Every row belongs to one group in each of 4 separate groupings. Each group adds its own fixed numbers to the row, and there is some noise. The rows also spread widely along 13 directions, which tell nothing about the answers.
Some rows, each with its group in each grouping after it:
10  4  6  2  -2  -19  -2  3  23  -5  23  -3  30  3  -18  5  -9  -16  3  -6  30  8  28  2  17  -16  -17  14  21  10  16  25  25  -1  2  -28  12  9  -8  11  1  8  12  -5  4 | U lupal F Q_177
-7  -7  -2  -6  -12  10  6  -9  13  -6  -3  -15  25  -8  1  -3  -19  7  -19  -9  -9  10  8  0  -8  -5  -10  -10  -9  16  15  8  1  10  8  -16  -5  34  2  7  -25  13  -8  -16  -5 | N lupal W Q_475
5  0  12  9  -13  15  -8  2  0  32  2  -6  -33  0  20  -15  -8  6  -8  17  -22  18  21  -1  -12  -11  24  1  16  -13  -4  -15  -3  5  -3  -10  -12  3  -8  8  -1  2  12  2  26 | N dagu P Q_177
46  -12  10  -15  8  -19  -11  13  13  7  -1  3  -3  5  -9  7  16  -8  14  -11  -8  -18  18  32  18  -6  3  24  23  -5  25  -3  37  0  -3  17  -7  -11  2  0  9  -21  6  20  0 | G kilog B Q_475
16  13  8  0  -7  -7  -15  -16  7  -6  -13  13  -7  1  6  3  -2  11  10  -3  1  -10  1  26  7  -6  4  23  -16  -7  7  13  -18  15  4  -8  2  -12  2  10  3  3  9  -14  29 | T dagu F Q_4
27  -24  -22  4  6  -11  27  -2  -17  -6  15  -67  65  8  18  53  5  -24  -12  -2  10  -7  -9  -39  4  -7  -21  14  47  27  19  11  25  -1  -22  -25  22  16  -1  8  1  -10  -16  11  -48 | T sopud W Q_4
42  12  2  24  -16  -9  -4  18  26  33  20  7  -5  2  11  1  0  -8  26  13  5  5  39  4  17  -14  14  19  54  -7  2  -3  39  0  17  -4  5  -7  -3  7  4  -7  21  0  5 | U sopud P Q_177
-8  -10  -12  3  -11  -16  -10  3  -12  8  18  -7  20  11  7  2  14  -33  11  28  9  -18  -4  -51  25  -5  -3  -15  38  5  -2  1  14  -14  -16  -12  0  -8  -16  6  -22  -22  2  -1  -21 | D giko B Q_177
19  4  26  -6  -1  0  14  40  36  5  19  -16  -10  -20  -13  1  -19  8  6  -14  2  2  31  29  -7  -20  -2  4  6  12  -6  -22  38  -2  19  20  7  25  -11  -13  23  13  5  29  -16 | D giko P Q_475
8  -10  -16  -19  -6  14  11  14  14  3  13  -33  23  -13  -4  6  -26  -2  -5  -16  -8  5  11  5  -12  -8  -22  -14  9  26  18  4  24  10  5  -1  12  36  6  -16  -14  9  -5  -4  -24 | G kilog F Q_4
11  3  19  -7  -3  26  -8  11  14  34  -1  -4  -43  -12  4  -15  -31  12  -13  0  -8  27  32  28  -12  -10  5  4  16  -8  6  1  -2  22  -5  -2  0  -5  15  -5  9  18  19  2  31 | G Subur F Q_475
-3  -11  6  -13  -22  6  -18  -3  17  7  -9  18  -29  -14  -13  -18  -21  30  -2  -22  -34  19  26  30  -20  -1  15  9  -28  5  4  -11  3  -8  18  12  -10  33  -2  -1  -29  13  -18  -17  20 | G Subur P Q_475
4  10  30  -15  32  -22  -8  -2  20  -48  1  5  17  0  -49  13  -4  12  -9  -35  37  7  26  28  0  6  -3  40  -32  8  16  25  -11  -4  -18  -2  20  9  -2  -8  27  18  -8  3  28 | N kilog W Q_177
4  -18  -4  -30  -15  5  -22  8  6  26  -2  19  -24  1  13  -34  2  -14  2  20  -28  -19  10  5  17  2  26  -35  25  -19  10  5  -3  14  -9  -6  -25  -18  13  9  -32  -18  18  -3  36 | D sopud P Q_475
-9  24  45  11  -5  15  -9  -34  2  27  -28  0  -35  -15  28  -35  2  18  -15  41  2  -17  -18  5  2  -15  38  -26  -31  -25  -30  -16  -29  -2  12  11  -37  -14  4  23  24  -17  7  28  41 | N giko P Q_475
6  -24  10  -33  -1  -35  -12  -8  -21  -14  1  -11  -8  3  -22  3  21  -4  12  -23  -34  -7  12  16  -2  -16  3  21  -31  17  13  -12  19  -41  -5  4  -2  2  -25  7  -17  -23  -4  22  2 | G sopud P Q_475
23  17  -3  -12  -10  2  -18  22  5  9  -2  29  -31  -1  23  2  18  -10  41  11  -8  -10  17  8  15  7  27  7  9  -17  -13  -10  -26  2  -17  9  13  -35  -5  -12  -4  -3  18  1  30 | N Subur W Q_4
3  -3  -6  11  11  0  -16  -49  -38  16  -33  -14  7  6  15  -13  1  14  -1  13  -18  -3  -22  -24  4  6  -17  13  -13  7  18  5  -8  9  -3  5  -12  -6  37  15  -25  -19  -16  -20  -10 | N Subur B Q_475
-4  19  22  26  8  2  7  20  8  -18  -13  13  -19  2  -27  9  -15  39  -18  -30  1  13  -4  31  -22  7  -6  26  -26  -7  -16  -30  -4  14  2  40  -7  3  2  -3  41  16  -11  4  -14 | G dagu W Q_177
9  -6  32  -17  2  1  1  10  23  6  1  -14  -3  -13  -3  -11  -11  -6  -22  10  14  -17  7  21  4  -17  12  -19  9  -3  0  -5  17  9  -3  7  -16  7  3  2  19  -7  2  32  4 | G giko B Q_4
13  3  -5  11  19  25  -20  -10  -19  14  -3  -19  -14  8  6  7  -9  10  0  17  10  43  25  -30  -6  20  -2  26  33  -6  4  11  -24  10  -29  -17  24  -7  39  -19  -6  18  -10  -10  17 | D lupal W Q_475
8  34  -24  25  -19  6  2  35  34  -3  9  26  6  -7  -11  16  -18  19  40  -14  9  5  9  5  8  11  -27  10  12  15  -10  -12  18  14  20  40  30  12  7  -25  -3  21  -2  -29  -42 | G giko F Q_475
-5  -22  -11  30  -21  -35  -17  20  -14  3  14  42  -10  47  5  26  36  -19  -9  12  2  8  -5  -56  19  15  24  13  65  -36  -15  -16  15  -32  -38  3  -27  -30  -24  23  18  -20  -12  7  -9 | N lupal F Q_475
8  -5  1  -41  -7  7  10  18  8  -2  20  -51  22  -27  6  1  -9  -22  13  6  7  -6  24  -3  -11  -24  -8  -22  -2  32  0  -4  15  -20  7  -10  28  41  -13  -27  -17  5  0  27  -12 | G lupal F Q_177
16  13  11  17  -17  1  -17  6  13  20  -7  27  -25  1  13  -3  12  2  11  25  9  -5  8  0  10  2  36  1  26  -26  -23  -14  -5  -2  0  14  -14  -22  1  7  12  -13  3  4  25 | G sopud W Q_475
-12  5  5  -13  -13  9  -32  -15  2  26  7  7  -21  -1  4  -35  -16  -14  4  31  4  17  35  -14  13  -13  12  -13  22  -6  9  26  -10  7  -12  -32  3  -11  13  3  -30  2  28  -19  47 | N sopud F Q_475
12  22  13  3  -3  12  -21  12  4  15  0  14  -31  -7  19  -16  2  4  26  34  11  -2  17  -2  1  3  27  1  12  -18  -23  -15  -19  3  0  9  12  -11  6  -21  2  -2  2  4  28 | D dagu B Q_177
-2  36  25  -7  -17  34  28  18  38  22  8  -32  0  -40  21  0  -36  -3  3  4  12  -3  11  38  -8  -40  -11  -26  -14  19  1  -3  -6  29  17  -14  23  8  -32  1  10  23  41  11  9 | G giko B Q_475
-11  6  5  36  -12  7  23  21  8  7  0  -1  0  5  -1  8  -19  26  -24  -21  -13  19  -12  1  -19  -1  -17  -4  4  -4  -10  -34  20  8  15  24  -19  14  -7  18  23  9  -6  8  -36 | U lupal P Q_475
-7  -37  8  5  -12  6  -8  -3  -19  23  0  -15  -23  10  9  -8  -1  6  -31  10  -37  13  -2  -17  -21  -10  25  -11  14  -16  -12  -28  21  -18  -5  4  -41  9  -13  12  -6  -24  -21  18  -3 | D kilog W Q_4
-12  3  3  7  -17  8  -7  -12  2  18  -15  21  -22  8  6  -16  -15  15  -19  -2  -23  6  -5  11  -7  -1  6  -9  1  -13  10  0  -7  21  0  -1  -22  -13  6  22  -9  -3  12  -20  21 | N sopud F Q_177
4  -27  1  -2  -9  -14  -2  -3  -5  2  7  -15  8  8  -8  1  -6  5  -15  -4  -18  16  19  -10  -15  -8  -3  11  24  14  16  -5  37  -10  -3  -4  -7  29  4  4  -18  -4  -24  -1  -22 | N sopud B Q_4
14  24  10  2  8  -18  -7  6  1  -4  -2  3  6  -2  -5  -12  9  -1  28  13  19  -15  5  4  14  -10  -16  12  2  6  -2  -6  12  7  8  19  5  -17  12  -5  10  -6  13  10  -15 | T lupal B Q_4
23  43  22  8  7  37  2  28  39  34  10  -12  -16  -27  9  -19  -34  10  17  18  31  12  36  26  -2  -17  -5  -8  25  1  -1  -2  6  38  12  13  22  -3  19  -24  24  20  31  7  15 | G kilog B Q_475

New rows, each followed by its group in each grouping:
-23  -8  17  -2  -3  -14  -5  -32  -4  -18  -18  -2  16  1  -18  -12  -12  20  -30  -9  3  0  -13  -2  -10  -3  -7  -3  -29  7  6  10  2  -5  8  4  -20  28  12  17  -4  -4  -24  -9  1 | N sopud F Q_475
26  -17  -6  -30  1  -18  -11  2  -1  -11  -10  1  9  0  8  -2  22  -4  11  4  -13  -41  -4  4  13  15  22  -8  3  -1  4  -4  5  -6  -2  21  -11  3  25  -7  -7  -22  -21  18  -3 | T sopud P Q_4
40  6  18  15  2  13  -10  3  20  23  -7  -2  -11  -9  15  -12  -8  15  1  22  14  -1  19  4  -1  9  29  8  28  -18  -19  -16  16  5  17  25  -14  20  38  -15  17  -5  -24  12  7 | U Subur W Q_177
-13  -4  -7  0  -7  -2  -4  -3  -2  -13  -6  -6  7  -1  -10  10  -2  6  -6  -10  -10  -2  -10  -8  1  3  -7  -3  -17  9  -4  -9  -2  -9  -6  14  -2  10  -7  0  -15  -2  -14  -7  -21 | G giko W Q_475
-7  20  -10  5  -16  -17  -1  16  6  -22  8  24  18  3  7  20  21  -8  39  -4  10  -14  -2  -17  12  0  2  2  -10  5  -11  -9  -10  -19  -1  12  21  -3  -40  -3  -5  -7  -4  -8  -7 | N kilog B Q_475
3  6  14  8  -7  4  -16  -24  -8  27  -18  5  -20  -3  15  -10  3  0  0  16  -7  -2  -4  4  9  -11  14  7  -8  -13  -4  0  -17  4  -5  -5  -17  -28  -5  23  -2  -14  16  2  29 | G Subur W Q_475
-23  34  21  -6  -11  34  5  18  20  6  -4  -3  -25  -27  10  -27  -26  15  2  12  3  10  15  14  -20  -14  3  -31  -31  0  -22  -19  -27  15  12  8  7  9  -4  -15  1  22  19  8  17 | N lupal W Q_475
6  8  11  17  -3  -28  -29  -21  -7  -3  -5  32  4  19  9  -9  38  -17  10  34  26  -24  -13  -34  34  13  38  -3  9  -32  -23  3  -17  -27  -10  -3  -25  -31  -2  25  14  -31  -5  12  34 | U lupal P Q_177
13  32  15  36  -1  6  -7  -14  7  19  -14  19  -5  3  15  3  -7  12  6  20  25  1  -6  -1  7  3  9  17  22  -18  -2  8  -14  28  5  -5  2  -26  15  17  16  -2  8  -16  27 | D sopud B Q_177
14  -15  0  -28  1  -1  1  0  -8  -4  7  -37  16  -5  15  26  13  -23  0  6  1  -15  -2  -12  10  -3  5  -6  9  14  9  4  -6  -16  -26  -13  18  4  -17  -7  -10  -9  -6  22  -3 | G giko B Q_475
-41  11  5  14  -11  -19  9  36  7  -15  9  31  2  4  -27  -17  -4  10  -4  -11  1  -11  -16  -13  -3  -3  -16  -24  -16  -2  -23  -34  19  -2  15  38  -20  -1  -16  9  12  -6  4  7  -36 | D lupal P Q_177
-10  1  -1  9  8  -30  1  -26  -5  -32  -13  -8  44  6  -30  16  1  11  -11  -22  18  -21  -32  -11  9  6  -27  14  -31  20  6  9  10  -12  4  18  -5  17  6  14  8  -10  -28  -7  -33 | G giko F Q_177
19  11  13  -11  -5  27  -10  -9  9  12  -4  -16  -19  -17  23  4  -16  8  6  14  2  11  22  17  -6  -1  17  9  2  3  4  12  -30  15  -12  -20  24  5  9  -15  -6  19  3  0  35 | T giko B Q_4
-8  -1  -1  -3  -12  -2  -17  -8  7  -1  -10  10  1  -4  -10  -13  -7  10  -3  5  -2  -3  4  -6  -5  5  13  -10  -8  0  -8  0  -5  -3  3  8  -9  15  10  0  -22  -4  -17  -13  11 | G sopud W Q_177
12  9  9  -11  0  -18  25  63  11  -8  24  -2  -13  1  -11  29  12  -14  17  -35  -9  -2  15  31  1  -18  -18  13  5  5  4  -32  19  -6  -13  20  19  -27  -44  1  35  5  40  41  -20 | G lupal P Q_475
14  -3  19  -15  -16  23  5  31  51  14  -1  19  -13  -15  5  -23  -29  12  -19  -12  -14  -14  14  58  -7  -11  16  -32  8  -19  10  -8  21  36  22  12  -32  15  3  9  5  4  11  5  19 | U kilog B Q_4
13  -13  16  -24  3  11  0  14  15  -8  0  -12  3  -6  8  2  -9  1  -23  9  15  -4  14  0  -9  9  24  -17  27  -7  8  6  -7  13  -21  -6  4  23  24  -14  9  8  -21  16  17 | N sopud B Q_4
7  -3  15  13  5  -1  -19  -6  -9  17  -1  0  -23  9  -2  -9  4  5  -4  14  -3  12  10  -5  -2  -7  18  16  12  -17  -10  -7  7  -4  -4  0  -17  -16  2  5  8  -14  1  9  19 | D kilog W Q_4
-41  27  20  12  -2  3  -10  3  28  -28  -10  30  16  -8  -20  -26  -19  23  -19  14  50  0  -5  -21  -4  19  1  -26  -14  -6  -22  1  -22  15  5  22  -7  29  30  -8  15  21  -28  -11  3 | N lupal B Q_475
-1  -26  12  3  -4  -21  18  -10  -9  9  10  -37  36  1  12  14  6  -19  -21  3  1  -16  -21  -30  4  -24  0  -3  13  12  3  -3  25  -13  0  -18  -17  8  -23  33  11  -23  -7  24  -16 | D Subur P Q_4
-15  34  1  -5  0  23  -10  3  -14  17  -22  23  -38  -1  21  -25  -3  4  15  18  -12  -12  -11  9  8  6  -3  -26  -14  -17  4  -4  -48  38  -19  12  6  -56  19  1  -6  -4  41  -9  28 | N sopud B Q_475
18  -12  10  -14  -4  6  6  30  16  8  7  -14  -10  -8  -7  -1  -10  5  -13  -15  -18  5  17  25  -13  -5  1  -5  15  1  7  -19  26  5  0  12  -13  13  5  -2  12  6  0  24  -8 | G lupal P Q_4
16  19  7  18  -8  14  -4  7  -1  23  0  3  -30  5  27  11  4  -1  10  21  2  7  4  -10  5  1  20  6  24  -16  -16  -12  -14  -1  -16  3  7  -22  -3  -3  20  0  11  10  15 | N giko F Q_177
-15  36  -6  15  -7  -20  -27  -4  -2  -19  -19  57  -5  7  -6  -15  18  15  37  11  14  -20  -16  -12  19  16  -1  3  -23  -12  -20  -10  -24  1  8  36  -1  -26  10  -2  -4  -9  -2  -19  -4 | T lupal B Q_475
17  7  3  -9  11  -8  -8  1  -22  15  -3  -14  -18  6  0  -4  13  -9  18  1  -16  0  8  6  12  -9  -12  16  0  1  14  -10  2  -3  -13  5  3  -36  2  7  5  -14  30  21  3 | G lupal P Q_475
19  -8  14  0  -3  -18  -9  -16  -14  -9  -21  10  -3  13  24  31  40  -6  -7  12  4  -32  -34  -7  15  12  38  9  0  -23  -13  -9  -25  -21  -28  7  -17  -29  -16  21  24  -29  -21  27  19 | G giko B Q_4
32  12  21  12  9  -8  6  5  6  -5  -14  -6  2  -4  13  14  14  19  13  0  9  -23  -11  15  -5  -1  10  20  -4  -8  -12  -29  14  -6  16  43  -5  2  2  -6  40  -17  -20  33  -18 | T kilog B Q_475
18  24  -3  5  3  -28  -3  9  0  -18  -8  38  5  16  -1  21  29  -4  33  -16  2  -24  -8  16  24  8  -11  30  -5  -6  14  -1  -11  5  -10  13  11  -41  -14  12  8  -8  19  -3  0 | N lupal B Q_177
43  -8  7  21  -12  -11  -7  0  15  27  -12  19  -14  16  8  1  10  7  -2  -1  -25  -1  11  24  13  -8  12  28  39  -22  14  -11  40  14  12  7  -38  -19  10  27  3  -16  8  -1  -3 | N lupal W Q_4
-30  23  -5  14  2  13  1  14  -23  2  4  -3  -4  3  4  -2  -11  -4  4  12  11  14  -10  -32  -5  0  -24  -12  7  1  -6  -4  -27  20  -23  -6  22  -28  -1  -5  2  10  20  -3  -9 | D lupal B Q_4
-15  9  -1  -7  13  19  17  4  3  -3  12  -52  21  -21  -15  -10  -40  15  -6  -18  0  17  16  2  -22  -14  -42  -7  -23  39  19  4  10  17  10  1  25  36  14  -14  -6  22  6  0  -28 | T kilog P Q_475
-41  19  13  -5  -25  12  -24  18  16  4  3  46  -31  -4  6  -46  -4  -4  4  35  19  -8  3  -22  7  2  31  -56  -9  -32  -43  -14  -28  -8  0  14  -21  -8  -5  -6  -1  -3  8  5  33 | U lupal F Q_475
15  -25  -24  19  -3  -11  -25  -22  -46  18  -2  -3  -12  33  13  8  23  -4  6  14  -38  14  -3  -40  10  15  5  24  28  -9  7  -7  4  -15  -26  -8  -12  -20  12  14  -22  -24  -10  -12  -6 | U dagu P Q_4
-8  -14  -16  -27  6  7  8  -5  -6  -35  -6  -32  35  -6  3  23  -5  3  -16  -19  -7  -8  -15  -18  -8  23  -9  -14  -24  26  12  12  -28  -2  -23  -7  22  33  13  -14  -17  14  -32  -2  -13 | N giko P Q_4
6  38  9  20  7  21  9  4  -17  -2  -6  -14  -15  -6  22  40  4  13  15  2  17  16  -11  -4  -11  9  1  24  -9  4  -16  -13  -49  2  -29  4  45  -25  -12  -14  32  17  1  14  7 | G giko B Q_4
-35  11  -8  -6  -13  -21  -2  -6  -25  -1  8  4  3  5  -16  -7  -7  -16  22  -12  -14  1  -4  -2  7  -29  -40  0  -26  21  14  12  -4  2  -5  -19  18  -37  -35  21  -30  -10  45  -18  -1 | D sopud F Q_4
-3  2  -5  -13  -2  14  4  15  5  -15  8  -18  -1  -12  -4  15  -19  14  9  -14  -6  24  25  3  -19  8  -15  7  -7  26  5  -3  -8  1  -14  0  40  32  0  -33  -17  28  -17  -8  -15 | N giko B Q_4
-17  29  17  12  -30  11  -19  -7  8  12  -12  27  -34  -22  17  -23  0  27  26  20  -3  3  1  -8  -15  -2  37  -11  -41  -7  -48  -28  -29  -23  25  25  -3  13  -18  -6  -3  2  -17  -1  29 | G Subur P Q_475
4  -2  11  -8  0  -5  -11  -7  -4  17  4  -14  3  -3  1  -7  0  -17  -5  22  14  -2  14  -9  6  -12  7  -4  24  1  10  11  3  0  -15  -18  2  -7  1  6  -5  -12  9  7  18 | G sopud B Q_177
-36  32  26  21  -1  -6  -9  -14  3  7  -18  31  -13  3  -6  -41  -4  9  -15  29  25  -18  -25  -18  14  -2  11  -33  -17  -22  -24  -5  -23  17  3  19  -33  -30  16  28  24  -14  19  2  23 | N sopud P Q_475
-29  2  6  21  -8  -27  -27  -37  -22  -4  -5  27  0  20  -10  5  9  -2  -1  4  10  20  1  -31  12  -3  0  31  -10  -4  7  18  -23  -15  -27  -24  0  -26  -24  33  -13  -5  2  -25  27 | N Subur B Q_475
30  -10  -2  -8  4  11  -1  9  5  3  5  -30  2  -6  -4  19  -12  10  0  -8  -3  25  33  4  -15  6  3  21  28  12  10  1  14  -3  -9  0  22  29  20  -24  -8  14  -23  1  -6 | G sopud W Q_475
15  19  12  5  10  -2  -1  -1  20  1  -6  -3  9  -10  -7  -12  -9  16  4  -5  12  -15  4  19  6  -3  -5  6  -10  1  5  0  9  18  18  20  -7  3  19  5  20  -2  3  6  1 | T kilog P Q_475
-12  16  19  18  -1  -3  -15  17  -4  12  2  27  -40  12  -6  -14  -2  5  1  23  19  8  2  -15  -1  2  19  -5  25  -31  -29  -15  -7  3  -17  16  -9  -35  12  -2  33  -8  9  14  18 | D sopud F Q_4
39  -12  1  -31  -1  -6  -5  -10  16  -5  -4  -12  13  -6  19  16  13  -10  9  -6  -13  -23  8  17  21  6  19  6  1  5  24  17  -8  -3  -11  -15  7  6  2  3  -11  0  -6  8  24 | N giko P Q_475
13  -15  -25  -16  -4  -2  7  14  -13  -11  5  -26  23  -3  6  36  4  -8  15  -24  -18  3  4  -13  -5  9  -14  15  0  25  10  -4  -2  -12  -17  3  29  14  -9  -13  -20  3  -17  0  -29 | G Subur W Q_475
-29  1  -4  1  -10  -7  2  -10  -11  -7  0  -10  12  3  -17  4  -17  4  -12  -16  -3  13  -6  -10  -9  -10  -23  -1  -14  17  7  4  0  -3  -8  -8  9  7  -12  13  -9  4  2  -13  -8 | G sopud F Q_475
14  15  2  31  -5  3  -10  -21  10  -12  1  -2  34  -1  14  28  -6  9  10  16  43  18  9  -33  4  13  9  34  24  5  -9  23  -20  1  -2  -28  30  28  6  -4  1  20  -34  -30  17 | D dagu B Q_475
-3  24  20  23  -14  -9  -3  -7  13  0  -4  16  -5  1  12  8  7  2  9  16  20  -6  -5  -7  13  -9  12  7  -2  -9  -13  -5  -10  -7  -2  2  0  -14  -23  16  16  -4  5  1  10 | N giko B Q_475
-2  4  -4  5  -6  0  5  -18  -19  -11  -17  -21  24  -4  22  8  7  8  9  10  -9  -13  -24  -21  -6  0  -8  -2  -27  16  -6  -16  -8  -7  10  11  6  22  -6  -1  -12  -10  -26  -2  -25 | N dagu B Q_475
13  -7  -26  32  0  21  -9  -26  -15  11  -3  -17  19  16  11  21  -12  12  -10  -2  -11  35  3  -30  -4  19  -7  24  25  3  15  21  -7  12  -16  -24  9  11  23  6  -22  8  -23  -36  0 | U kilog W Q_4
3  5  -15  -13  5  -13  -19  8  0  -16  14  1  22  4  -9  6  18  -19  28  9  22  -13  7  -30  21  17  7  -3  10  5  -4  11  -11  -14  -23  3  24  -5  5  -16  -5  -7  -5  -1  7 | G kilog P Q_4
9  -8  12  -2  4  -3  -5  -28  -3  13  -4  -38  28  -7  -3  -13  -10  -5  -17  19  18  -1  2  -15  -2  -17  -10  -4  12  14  6  10  24  -8  13  -9  -13  27  22  5  -3  -10  -15  11  -7 | G lupal F Q_177
9  -15  -3  15  -12  -9  11  4  -9  5  -15  4  -2  17  16  21  11  10  -19  -10  -33  -16  -29  -5  -3  7  1  1  11  -8  7  -31  19  0  -4  28  -28  -3  -9  20  4  -20  -19  8  -36 | N giko B Q_177
-14  -2  10  -3  -11  3  -15  -7  -9  3  -1  6  -10  6  10  -5  -1  -6  -14  16  4  6  4  -13  -2  -3  14  -8  13  -14  1  7  -24  5  -26  -25  -7  -16  -6  13  -4  4  6  2  29 | T lupal B Q_4
